Each new row is followed by what is left after taking away its nearest point in the smallest flat space through zero that holds the last named rows.
In the rows, zero is written as 128.

q354 (5 x 9):
[[146  63 108 111 123 119 118 119 161]
 [166 165 155 133 156 129  86 134 105]
 [128 122  76 156 157 141 110 160 163]
 [ 96 145 126  86 102  94 127 172  98]
 [123 135 141 107  94 134  94 181 144]]
New rows:
[ 96 152 111  82 161 157 115 122  77]	[106 124 116  89 146 178 111 114 112]
[127 175 159 152 145  84 102 139 134]	[117 136 146 148 129  85 123 124 156]
[136  84 124 172 174  92  81 114 171]	[ 98 120 154 157 135  90 109 123 143]
[148 133  83  91 118 171 154  85 168]	[149 163  94  77 122 157 136 108 141]
[120  91  91  95 138 178 143 133 162]	[128 130 121  89 146 168 136 128 123]

q444 (5 x 9):
[[170  80 168 147  39 151 135  41 130]
 [143  97 116 103  69  77 205 126 158]
 [172 129 177 151  46 127 106 110 128]
 [131  50 152 125 114 146 149 169 141]
 [203 121 180 119 139  95 148 140 136]]
New rows:
[113 140 118 136 139 178 140  79 149]	[129 146 135 132 129 153 144 130 157]
[142  84 128 140  86 145 128  89 150]	[136 124 117 133 130 126 118 127 147]
[143 148  85 123 177 135  98 163  95]	[156 119  94 124 122 132 120 136 105]
[115  95 164 135 113 103 178 144  80]	[104 127 154 142 128 111 153 128  69]
[ 96 186  93 116 143 187  84 137 104]	[143 141 120 100 120 159 136 136 123]

q11 (5 x 9):
[[120 116 188  88 130 172 125 122 110]
 [126 124 121  94 165  84 160 102  68]
 [ 80 120 100  90 101 115 133 173 158]
 [ 55 144 102 128 134 115  86 121 162]
 [114 189 175 149 123  98  87  49 118]]
New rows:
[123 122 124 119 180  68 178 103  93]	[121 124 146 137 141 119 148 129 147]
[137 177  94 180 138 105 104 208 153]	[130 170 145 135 157 121 112 184 110]
[138 103 202 126 167 198 146 120 148]	[122 129 146 133 148 121 158 124 159]
[155  99 152 142 126 112  91 198 109]	[134 114 153 140 135  94  79 175 102]
[132 177 118 136 164 129  92 139 150]	[145 166 129 111 156 129 117 153 134]
[134  92 146 113  96 105 207 127 133]	[109 100 141 145 122 123 165 102 150]

q175 (5 x 9):
[[129 193 152 143 112 125 132 145  99]
 [135 156 109 192 155 124 136 141 149]
 [137  79 119 110 162 112 136 126 111]
 [139 120  93 167 118 172 175 136 121]
 [128 138 182 136  81 116 114 115  97]]
New rows:
[171 141 100 162 128 170 165 132  99]	[157 133 125 125 131 137 116 116 126]
[109 106 139 110 104 169 116  92 139]	[118 131 136 130 144 146 123 111 122]
[ 82  81 128 112 131  92  96 105 174]	[ 94 125 123 132 123 115 139 131 125]
[139 105 106  89  94 157 110  89 109]	[145 136 106 129 128 132 106 103 112]

q665 (5 x 9):
[[207 120  92 133 181 174  75  47 143]
 [121 161  73 120 145 150 163  85  93]
 [ 78  91 127  98 155 159 149 113 142]
 [184 140 107  92 114 197 122  49 122]
 [181 135 135 168 215 225  98  33 136]]
New rows:
[156 100 167 111 136 175 127 105  90]	[142 103 140 119 139 126 129 134  82]
[118 105 141 124 104 119 161 133 116]	[138 107 132 138 125 121 145 120 118]
[167 107 129 169 113 135 146 179 130]	[154  98 108 148 123 151 158 158 128]

q119 (5 x 9):
[[132  94 146  91 148 103 183 128 145]
 [142 142 131 127 159 143 167  99 142]
 [ 98 114 147 109 119 105 115  75 176]
 [ 69 111 149 133 119  99  60 109 180]
 [119 130 108 116 146 103 130 135 168]]
New rows:
[151  96 129 106  90 147 120  54 118]	[144 100 113 126 139 140 114 120 130]
[126 126 171 187 123 138 124 129 123]	[139 129 137 159 112 112 141 131 140]
[115 153 132 151 202 136 157  83 147]	[117 129 120 132 138 112 129 118 110]
[189 123  72  88  85 133 164 158 123]	[142 114 128 125 120 151 124 135 148]

q359 (5 x 9):
[[122 130  96 138 132 108 137  74 131]
 [143 145 112 153  84 166  96 148 170]
 [127 139  88  88 134 154 129 124 112]
 [113 117 145 167 127 157 174 134 123]
 [122 126 140 135 125 149 149 140 131]]
New rows:
[ 97 157 100 133 114 103  79 159 144]	[ 80 148 114 133 129 111 126 150 134]
[146 142  82 139 142  95 128 157  82]	[140 150 109 133 126 104 152 153 131]
[136 150 157 146 138 128 172 118 126]	[149 158 134 133 133 127 135 126 121]

q548 (5 x 9):
[[122 111  96  92  97 146 107 108 157]
 [ 96  98 116 131 113  65 122 143 136]
 [119 156 107 126  48 113  84 108 153]
 [ 82 118 124 145 148 129 170 113 155]
 [142 117 133 173  83 132  73 151 132]]
New rows:
[101 137 164 102 126  89 175 139  98]	[115 119 155 114 104 139 142 138 117]
[ 50  93 130 145  88 109 189 109 182]	[133 114 152 120 100 132 153 133 125]
[101  86  82 137 145 111  95 130 160]	[128 141 104 138 154 122 107 122 133]
[145 111 162 152 111  53 179 170 152]	[168 119 148 123 103 119 168 145 166]

q88 (5 x 9):
[[135 126 165 143 121 146 113  95 161]
 [182  76 179 151 185 167 164 127 183]
 [108 116 159 164 141  94 118 151 167]
 [172 176 138 125 135 223 147 109 165]
 [107 158 127 120 125 150 156 107 104]]
New rows:
[128 117 204 136 135 104 143  79  97]	[153 148 156 126 131 113 125 135 107]
[104 160 145 165 151 122 115 168 133]	[131 132 138 139 142 135 111 133 108]
[147 183 143 182 155 129 138 132 125]	[159 150 131 164 143 112 121 117 101]

q823 (5 x 9):
[[ 80 171 146  96 136 105  78 137 179]
 [144 162 152 168 117 112 145  91 121]
 [133 107 119  91 125 125  97 100 137]
 [127 147 125 101 101  90 134 177  98]
 [122 142 180 154 115  99 163  98 203]]
New rows:
[ 83  99 113 128  88  84 149  97 109]	[ 66 107 107 143 111 109 139 106 112]
[ 79 150 153 142 153  79  98 151  83]	[100  96 151 141 153  96 121 124 105]
[ 97  97 179 107 154 140 138 134 148]	[114 116 172 114 144 132 132 124 104]

q726 (5 x 9):
[[136 146 164 153 154 143 123 148 151]
 [123 129 114 151  92  89 165 120 129]
 [200  89 157 138  88 135 105 200 102]
 [166 135 170 115 158 113 179  97 116]
 [118 119 141  77 187 118 165  95 121]]
New rows:
[128 142  92 126 126 171 107 128 118]	[134 134 110 131 134 144 145 138 123]
[103 130  70 127 139 117 158 136  83]	[129 145 102 146 150 139 144 148  90]
[143  87 127 101  98 124 121 106 201]	[149  96 136 106 105 130 120 101 204]
[156 142 157 145 113 205 140  79 150]	[123 100 133 127 108 172 155 118 153]
[124 192 108 158 137 109 158 110 151]	[143 152 105 121 138 122 132 143 127]
[153  94 136 150  69 139 126  90  84]	[110  96 148 147 123 141 129 111 119]

q998 (5 x 9):
[[115  44 133 173 168 200 180 167  63]
 [101 184 110 189 148  84 179  93 138]
 [133  61 133  93  77 186 183 168 136]
 [139  99 139 138 159 151 186 127  85]
 [ 91  74 116 112 142 133 116 201 111]]
New rows:
[174 135 130 113 146  95 136 110 121]	[149 116 118 138 128 116 128 133 134]
[163 178  97 169 151 118  89 103 114]	[154 139  94 132 125 131 129 143 120]
[136 143 143 163 150 107 111 177 135]	[157 140 152 147 131 122 131 163 140]
[120  77 132 153 123 120  89 156 172]	[144  96 144 143 139 105 128 125 157]
[162 167 105 167  83 148  87 162 115]	[165 162 109 143 103 128 129 170  96]
[ 90 166 125 131 134 134 179 164 118]	[117 167 138 119 128 153 131 147 117]

q782 (5 x 9):
[[176 137 130 111 138  91 138 121 140]
 [137 115 110 110 116 133 110 103 135]
 [111 143 142 113 102 133  66  97  77]
 [ 80 138  89  78 159 113 138 120 125]
 [173 105 128 148  82 129 116  81 193]]
New rows:
[164 158 163 135  93 130 127 116 104]	[132 144 128 118 112 142 149 122 122]
[162 121 138 129 167 120 119 115 135]	[129 122 138 137 162 134 115 114 134]
[112 136 133 111 123 162 163  97 174]	[134 144 149 107 129 159 148 113 130]

q209 (5 x 9):
[[118 115 121 137 174 173 144 112 154]
 [169 142 146  87 142 208 175 168 158]
 [ 70 134  80 120 136 167 108 130 151]
 [142 119 148 201 146 138 138 151 121]
 [188 107 114  81 119 123 141 149 122]]
New rows:
[105 134  91 121 115 202 101 134 117]	[138 126 130 130 116 157 111 108  98]
[ 75 152 120  54 125 154 202 132 133]	[ 97 119 116 123 131 112 189 141 105]
[121  86 107 173 120 122 132 150  99]	[114 110 131 126 117 134 146 127 113]

q603 (5 x 9):
[[120 203  99  94 134 212 106  78 155]
 [ 45 129 149 137 160 181  99 113 171]
 [ 58 137 130 133 156 130  98 104 134]
 [118 163 166  84 121 139  67  96 143]
 [ 70  78 115 118  57 167  70  83 172]]
New rows:
[143 114 169 202 108 138 136 151 138]	[136 150 145 184 109 131 116 117 122]
[ 54 117 137 128 157  93 115 130 111]	[119 127 127 111 125 130 135 137 123]
[ 94 110 146 164 105 143 162  74  54]	[120 124 176 148 108 159 158  84  66]
[147 134  92 164 106  88 137 160 133]	[129 152 117 150 117 113 112 150 153]
[ 81  60 129 131 130 137 128 185  86]	[114 115 121  98 128 156 116 162  81]

q796 (5 x 9):
[[141 141  95 184 129 121 158 122 123]
 [121 101 149 122 123  76  88 168  58]
 [142  90 133 166 132 129 108 110  93]
 [ 86 150  99 106 106 134 138 102 133]
 [145  88 137 168 130 110 116 112 131]]
New rows:
[144 145 121 111 150 137 110  86 134]	[145 147 120 118 148 110 111 105 126]
[141 144 114 138 155 136 150 151 148]	[120 121 119 127 143 129 126 133 131]
[ 85 107 151 144 147 133 170 165  96]	[ 82 100 153 140 145 141 171 146 124]
[178 135 166  92  85  92 103 103  84]	[183 156 145 109  86 107 132  90 113]
[159 130 125 135 165 129 147 111 129]	[135 129 124 114 152 113 136 111 122]
[167 126 121 120 161 145 118 118 135]	[143 130 108 115 145 117 117 118 128]

q747 (5 x 9):
[[128 165 102 119 159 144 113 126 134]
 [170 140 105 116 131 130  90 124 190]
 [105  98 110 112 148 142 147  74  57]
 [ 86 143 118 158  91  67 133 101 156]
 [114 139 116 119  79 139 107 127  71]]
New rows:
[144  80 147 178  85 127 150  94 118]	[143 134 126 171 122 150 134 114 126]
[130 103 161  91  84 169 158 133 134]	[110 137 136  97 107 157 155 116 151]
[139 102  97 138 176 129 160 101 109]	[143 125 106 146 128 122 138 137 120]
[ 86 137  82 137 171 129  90 106  85]	[116 106 122 147 144 119  95 142 122]
[171 149 168 148 162 140 142 145 126]	[156 148 146 148 130 121 129 110 115]

q526 (5 x 9):
[[146 150 138 132 169 129 105  95  86]
 [111 160 146 109  60 170 129 105 124]
 [132 178  78 142 163 141 135 143  95]
 [139 122 176 162 167 154 125 104 123]
 [ 91 128 143 123 140 208 146 122 143]]
New rows:
[162 145 107 147 147 147 151 106 145]	[156 128 110 122 130 134 143 100 151]
[142 143 122 161 104 135 127  87 100]	[126 110 108 144 120 131 133 105 122]
[190 130 125 105 120 101 167 157 118]	[174 126 141  94 131 138 166 141 119]
[160 126  69 100 117 142 114 127  99]	[164 104 109 129 118 152 123 126 122]
[146  54 140  86 129 108 160 144 125]	[154 109 134 111 123 137 166 137  97]
[145 163 120 164 123 126 136  81 143]	[128 135 108 136 131 122 135  89 158]

q126 (5 x 9):
[[134 141  93 142 145 152 118 138 169]
 [127 158 108 173 112 142 165 150 165]
 [ 99 125  93 118 138  84  76 143  85]
 [115  89 136 167 113  87 104 122 157]
 [133 141 150 167  97 129 168 217 122]]
New rows:
[149  78 119 164  70 128 113 143 114]	[153 104  99 138  87 153 119 121 106]
[183 124 126 138 169 127 156 164 156]	[162 126 120 131 161  95 150 129 127]
[128 156 164  80 120 110 126 150 140]	[120 158 146  96 120 103 121 136 159]
[185 131 116  99 100 115 139 140 113]	[179 126 104 113 100 106 130 128 131]
[135 102 170 165 161 127 141 128 137]	[124 128 139 153 170 127 136 125 116]
[120 202 115 138 143 126 162 116  89]	[135 145 144 144 152 120 123 125 124]

q256 (5 x 9):
[[158 162 145 183 161 152  70 151  94]
 [166 151 100 164 152 185 140 128 109]
 [163 131 166 118 170  78 108 180 125]
 [178 150 150 165 126 155 115 158  90]
 [156 152 123 159 170 151  96 131  57]]
New rows:
[142 134 120 138 140 207  90 185  79]	[107 109 118  96 128 167 110 175 123]
[139 200 115  99 110 199  96 143 123]	[126 182 122  62 117 156 105 146 131]
[138 103 112  99 174 144 100 151 132]	[131  99 123 104 128 155 105 144 129]

q70 (5 x 9):
[[175 136 118 141  89  77 161 146  98]
 [147 147 105 163 183 132 125 139 130]
 [167 110 139 124  71 115  59 132 103]
 [166 101 149 103 128 139 109 106 159]
 [165  95  92 119 125 179 124 124 124]]
New rows:
[ 98 153 184 191 155 135 135 155 141]	[133 119 169 168 115 157 142 149 132]
[114 134 113 199 105 146 117 163 159]	[124 121 131 177  95 141 133 149 178]
[159  81 148 103 148 118 120 138 146]	[123  99 132 119 143 116 127 154 121]
[108 127 188  75 119 115 192 164 113]	[137 126 162 103 147 143 134 173 102]

q352 (5 x 9):
[[115 147 124 127  94 171 129 165  76]
 [142 131 153  96 100 169  45 146  94]
 [103 103 134 129 120 161 119 154  68]
 [114 114 172 168 167 197  98 154 114]
 [ 97 119 114 185 116 233 139 101 169]]
New rows:
[ 88 115 120 139 175 129  64 111  64]	[103 163  96 144 154 119  99 102 105]
[118 102 165 114 116 147 161 163 103]	[134 111 159 107 112 136 151 138 143]
[134 143 147 132 157  88 135 113 121]	[124 140 135 133 130 126 127 107 115]
[134 160 134 136 115  87 147 112 193]	[111 127 145 134 112 118 126 133 136]
[125 117  64  89 191  87  99 111 177]	[111 140  67 105 173 138 108 150 136]

q615 (5 x 9):
[[124  94 148  85  93 151 102  92 128]
 [ 96 107 128 120 150 173 144 138 146]
 [128 139 135 144 126  89 181 164 132]
 [147 131 119 106 127 141 158 127 112]
 [150 145  97  84 153  95 128 122 138]]
New rows:
[132 129  78 102 124 130 130  91 150]	[121 128  98 141 109 128 141 107 145]
[144 141  58 111  80 112 135 121 137]	[116 129  71 137  83 133 132 131 147]
[131 150 108 164 117 126 159 124  86]	[107 128 112 131 123 121 135 113 118]

q23 (5 x 9):
[[108 138 157 144 101 105 102 195  87]
 [115  82 142 163 130 167 130  94 143]
 [ 69 117 165 105 129 102 139 161 104]
 [120 145 126  88 192 191  98 135 119]
 [161 174 119  87 149 107 143 184 125]]
New rows:
[108 161 163  96 170 168 120  90 142]	[130 160 166 133 124 131 129 113 140]
[ 86 156  85 134 104 108 154  84 129]	[104 152 106 147 125 144 151 134 126]
[166 121 147 167 167 173 144  82 116]	[142 143 151 143 147 121 144 106  93]
[112 110 107 155 165 137 166 157  95]	[117 123  87 154 152 125 152 133  93]
[122  81 124 132 110 147 145 173 153]	[119 107  99 111 109 138 121 147 144]
[121  97  96 150  77 179 140  81  90]	[129 122 103 113  98 161 162 130  86]

q679 (5 x 9):
[[128 193  99 117 190 123 125 126 121]
 [ 88  83  79 153 132 161  93 179 131]
 [129 164 133 138 167 136 155  92  87]
 [149 107 181 124 183 136 135 110  79]
 [ 82 146 220 129 169  88 127 141 118]]
New rows:
[ 88 139 127 146 128 147 118 109 124]	[121 130 133 124 128 141 110 110 135]
[144  85 104 120  99 108 145  92  74]	[118 114 107 111 123  85 124 123  97]
[132 128  97  85  66 152 137 134 136]	[114 135 131  89 115 148 134 139 111]

q729 (5 x 9):
[[133 205 137 157 151  61 149 105 149]
 [151 152 133 219 106 166 167  41  62]
 [143 197 115 166 135  95 183  64  66]
 [116 196 143 181 115 146 146  76 121]
 [138 193 223 223  61 129  79  23 137]]
New rows:
[121 135 109 159 142 144 165  85 119]	[118 118 124 121 134 126 132 107 138]
[120 118 116  86 137 112 162 174 172]	[132 122 138 120 109 126 157 127 141]
[155  80  82 124 175 150 179 151 121]	[139 128 135 117 135 135 134 119 135]
[ 88 144 176 125  98 142 160  81 134]	[106 106 156 116 124 121 169 111 142]
[147  90 118  80 149  88 177 124  92]	[123 117 148 115 131 129 154 115 139]
[161 151  80  84  92 172 132 134 173]	[187 145  90 106  92 142 132 114 162]

q31 (5 x 9):
[[122 156 137 110 121 109  53  91 102]
 [101 106 133 134 184 170 141 153  99]
 [175 117 148 192  80 127 135 168 106]
 [125 104 142 149 147  81 155 103 120]
 [100 165 112 152  69 123 142 114 166]]
New rows:
[129 111 150  98 162 176 137 125 105]	[132 127 150 120 118 146 140 108 122]
[ 87 100  97 131  98 100 151 105  84]	[113 100  91 107  96 123 138 127  87]
[136 118 159 129 151 153 130 136 122]	[131 132 154 128 130 138 130 120 138]

q411 (5 x 9):
[[100 137 130 135 108 185 168 129 118]
 [148 144  87 124 145 188 166 125 164]
 [ 84  66 162  90 198 132 154 159 156]
 [138  56 141 106 105 145 129 124 123]
 [109 156 147 136  83 127 149 130 152]]
New rows:
[113 108 152  83 101 122  93 129 167]	[112 139 127 100 124 146  94 125 136]
[105 172 133 143 108 118 135 161 146]	[128 127 120 131 122 130 122 155 128]
[ 93 149 168 109 121 104 156  80  87]	[131 138 139  98 136 114 155  74 116]
[140 109 129 124  95 159 123 156 131]	[133 130 128 129 123 138 113 162 129]
[103 160 104  97 115 169 111 120 145]	[103 139 117  91 120 143  92 122 135]
[ 91 135 113 105  87  97 155 137  81]	[117 129  90  94 116 101 156 137 110]

q700 (5 x 9):
[[ 83 120  95 132  85  95 104 168 130]
 [ 84  93 100 190 124 168 127 126 112]
 [123 116  58 133 135 100 228 168 162]
 [121 111 139 127  75 140 100 128 189]
 [142 155 134 119 139 116  95 149 134]]
New rows:
[126 106  78 133 177  95 155  86 156]	[120 112 100 128 160  95 104  83 151]
[120 172  90 144 142  98 153 143 119]	[122 157 123 141 119 122 132 110 131]
[144  99 169 109 131 161 106 134 134]	[131 100 140 112 136 140 128 156 122]
[138 116 155 139 143  94 173 179  97]	[137 107 174 149 124 118 142 166 120]

q645 (5 x 9):
[[139 175 117 145 134 124 142 184 137]
 [ 76 160 114 147 144 106 145  95 102]
 [ 95 175 152 118 127  94 137 163 122]
 [ 86 117 168 157 197 125  98 102 151]
 [ 71 113 138 148 202  79 107  94 155]]
New rows:
[202 140 107 145  94 132 113 124 116]	[157 146 137 144 121 104 102 111 119]
[127 114 159 164  64 128  68 146 133]	[116 122 125 180  79 109  80 134 132]
[182  92 117 140 114 124 142 170 137]	[132 110 139 147 127 117 143 137 114]
[132 100 146  65 182 122 151 175  89]	[132 105 124  88 187 143 160 153  76]
[128 141 146 140  95 132 102 131 178]	[119 144 126 145  93 126 111 113 167]
[149  78 182 142 157 145 127 127  85]	[146 102 144 141 150 111 149 144  82]

q357 (5 x 9):
[[150 196 153 118 109  99 162 107  97]
 [111 175 132 120  70 154  88 100  83]
 [ 95 146 109 163  90 141 105  64 116]
 [142 163 102 155 142 106 117 192  98]
 [149 127 153  97 116 151 105 185  67]]
New rows:
[ 76 169 140 107 169 203 131  99  83]	[ 84 162 128 118 199 182 148 120 108]
[174 126 119 148 124  76 101 173 137]	[162 112 136 136 102  95 100 124 139]
[141 183 132 138 133  84 138 147 160]	[130 127 145 139 122 121 119 132 135]
[149 103 124 125 111 134 182 136  87]	[130 122  99 120 104 138 157 136 126]
[175  69  54 186 117 123 117 185 140]	[181 111  99 132  79 127 136 130 141]
[123 141 121 149 154 158 215 188 144]	[101 145 123 142 118 187 185 152 135]

q243 (5 x 9):
[[ 88 127 150 172 154 160 121  91  91]
 [166 108 158  98 117 178 120 136 109]
 [135  99  96 113 134 125 142  47  65]
 [ 93  73 165 154 154 144 123 133 140]
 [ 66  80  94 110 165 179 107 108  77]]
New rows:
[155 127 124  98  98 140 216 109 137]	[109 134 125 120 118 157 202 127 142]
[164 179 101 173 153 107 141 109 106]	[156 125 111 147 162 130 131 142 122]
[140 144 159 133 151 175 169  89 111]	[126 138 128 116 151 145 168 122 145]
[125 130 170  91 175 145 152 109 140]	[120 150 149  89 172 129 153 113 145]
[124 148 156 118  89 148 128  88 108]	[103 131 141 112  96 129 126 113 136]

q10 (5 x 9):
[[ 82 146 113 114 121  95  93 107 152]
 [144 176 157 158 146 142 136 104 129]
 [102  96 144 110 117 143 109 177 129]
 [ 89 138 159 175 128 146 133 124 150]
 [ 96 106 138 118  77 120 120 121  97]]
New rows:
[145 115 163 134 102 125 122 130 115]	[143 118 142 134 121 114 119 126 140]
[154  81 124 148 143 125  64 125 111]	[149  94 130 163 144 125  68 110 114]
[141 137 136  94 113 100 130 146 138]	[135 135 142 122 114 108 146 138 145]
[135 159  81  97 131 120 154 150 142]	[116 159 111 117 111 135 158 149 130]
[143 130 101 156 124 102 152 126 175]	[142 137 133 133 104 113 132 142 146]

q725 (5 x 9):
[[175 123 122 157 142 101  44 138 166]
 [156 159 139  63 164 119 117 182  69]
 [137 173 172 160 133 123  89 173 140]
 [109 192 127 159 155 117  82 128 147]
 [198 198 124 111 137 118 112  47 115]]
New rows:
[130 151 138 117 144 120 155 115 125]	[131 127 134 127 142 116 140 128 139]
[190  54 139 152 121 145  54 125 131]	[122 115 138 138 136 163 104 115 100]
[132 160 194 123 114 118 122 136 144]	[116 125 149 105 127 112 123 119 144]
[169 126 147 194 102 174 146  87 129]	[140 123 115 156 144 163 127 130 104]

q852 (5 x 9):
[[181  99 110 105 116 126  99 120  94]
 [115  79  76 137 129 134 101 118  87]
 [143  90 127 147 148 165 100  94 144]
 [115 122 105  64 154 108  91  92 129]
 [201 112 162 215 129 116  89 111  97]]
New rows:
[ 84 155 106  95  40 106  73 137 135]	[105 143 130 133  48 134  68 124 155]
[172 153 118 148 131 162 135 140 150]	[142 155  97 136 141 137 123 133 135]
[129 161 127 126 128  99 102 131 148]	[131 138 113 133 118 127 110 138 145]

q141 (5 x 9):
[[170 174  66  85  69 158 137 147 140]
 [160 128 106 131  37  91 104 145 147]
 [184 162 136 158 105 114 169 183 123]
 [154 166 117  95  75 178 119 159 104]
 [155 196 123 138 141 115 105 166 174]]
New rows:
[205 103 129 138 114 129 105 176 114]	[175  91 116 122 153 137  99 142 125]
[121 169 104 160 153 146 144 188 132]	[ 97 123 100 151 126 136 126 156 124]
[178 139 137 181 116  94 101 129 133]	[157 130 120 148 135 136 111 103 115]

q442 (5 x 9):
[[ 94 229  59  46  87 129  98 158 105]
 [154 132 143 123 129 151  75 157 139]
 [ 99 119  77 134  90 154 117  90 130]
 [ 85 123 120  93 163 119  68 191 165]
 [ 88 108  77 147 116 133  66 109 175]]
New rows:
[110 182  90 121 121  63 115 171 100]	[127 117 115 153 117 110 120 153  96]
[165 119 117 164  99 169 131 120 104]	[131 128 113 146 130 129 133 146 121]
[135  79 126  81 117 144  96 195  81]	[144  98 110 125 112  94 115 142  98]
[ 96 149 104 152 134 123 142 137 159]	[122 145 125 150 129 147 144 145 143]
[104 125 147 131 146 119 124  68 140]	[113 138 155 108 143 135 114  92 127]

q886 (5 x 9):
[[ 96  96 123  57 106  67  55  90 205]
 [123 187 143 105 109 117  71  79 145]
 [ 83 163 114 101 110  77 129 129 154]
 [118  84  73  98  85  38 112  82 167]
 [ 80 105 110 126 168 121  64 155 124]]
New rows:
[136 115 125 105 130 130 137 104 119]	[123 126 125 108 138 132 136 116 114]
[100 150 115 116 133 116  89 135 171]	[135 135 114 140 129 135 125 134 150]
[146 190 114 139 125 108  54 114 131]	[155 139 121 136 129 117 117 153 144]
[152 138 141 117 174 120 152 122 125]	[145 135 131 115 173 107 138 116 127]
[109  92 125 117 131 135 133 107 167]	[109 125 121 138 134 144 138 107 141]

q648 (5 x 9):
[[178 117  88 163 135 185  78 152  62]
 [155 143 108  96  58 155 130 181 119]
 [129  74 175  27  65 153 114 157  99]
 [122  78 123 137 109 120 110 169  31]
 [129  86 149 126 127 130 171 168  88]]
New rows:
[ 82 143  91 122 142  96 140 107  90]	[112 141 100 101 142 139 148 114 108]
[130  80 132  86  96 123  91 146 134]	[135 101 116 133 129 117 117 141 151]
[110 164  96 102 162 131 177 143  94]	[109 161 101  84 161 137 147 124  97]
[123  90 158 127 178  85 179 177  79]	[142 142 128 108 153 109 120 148 124]
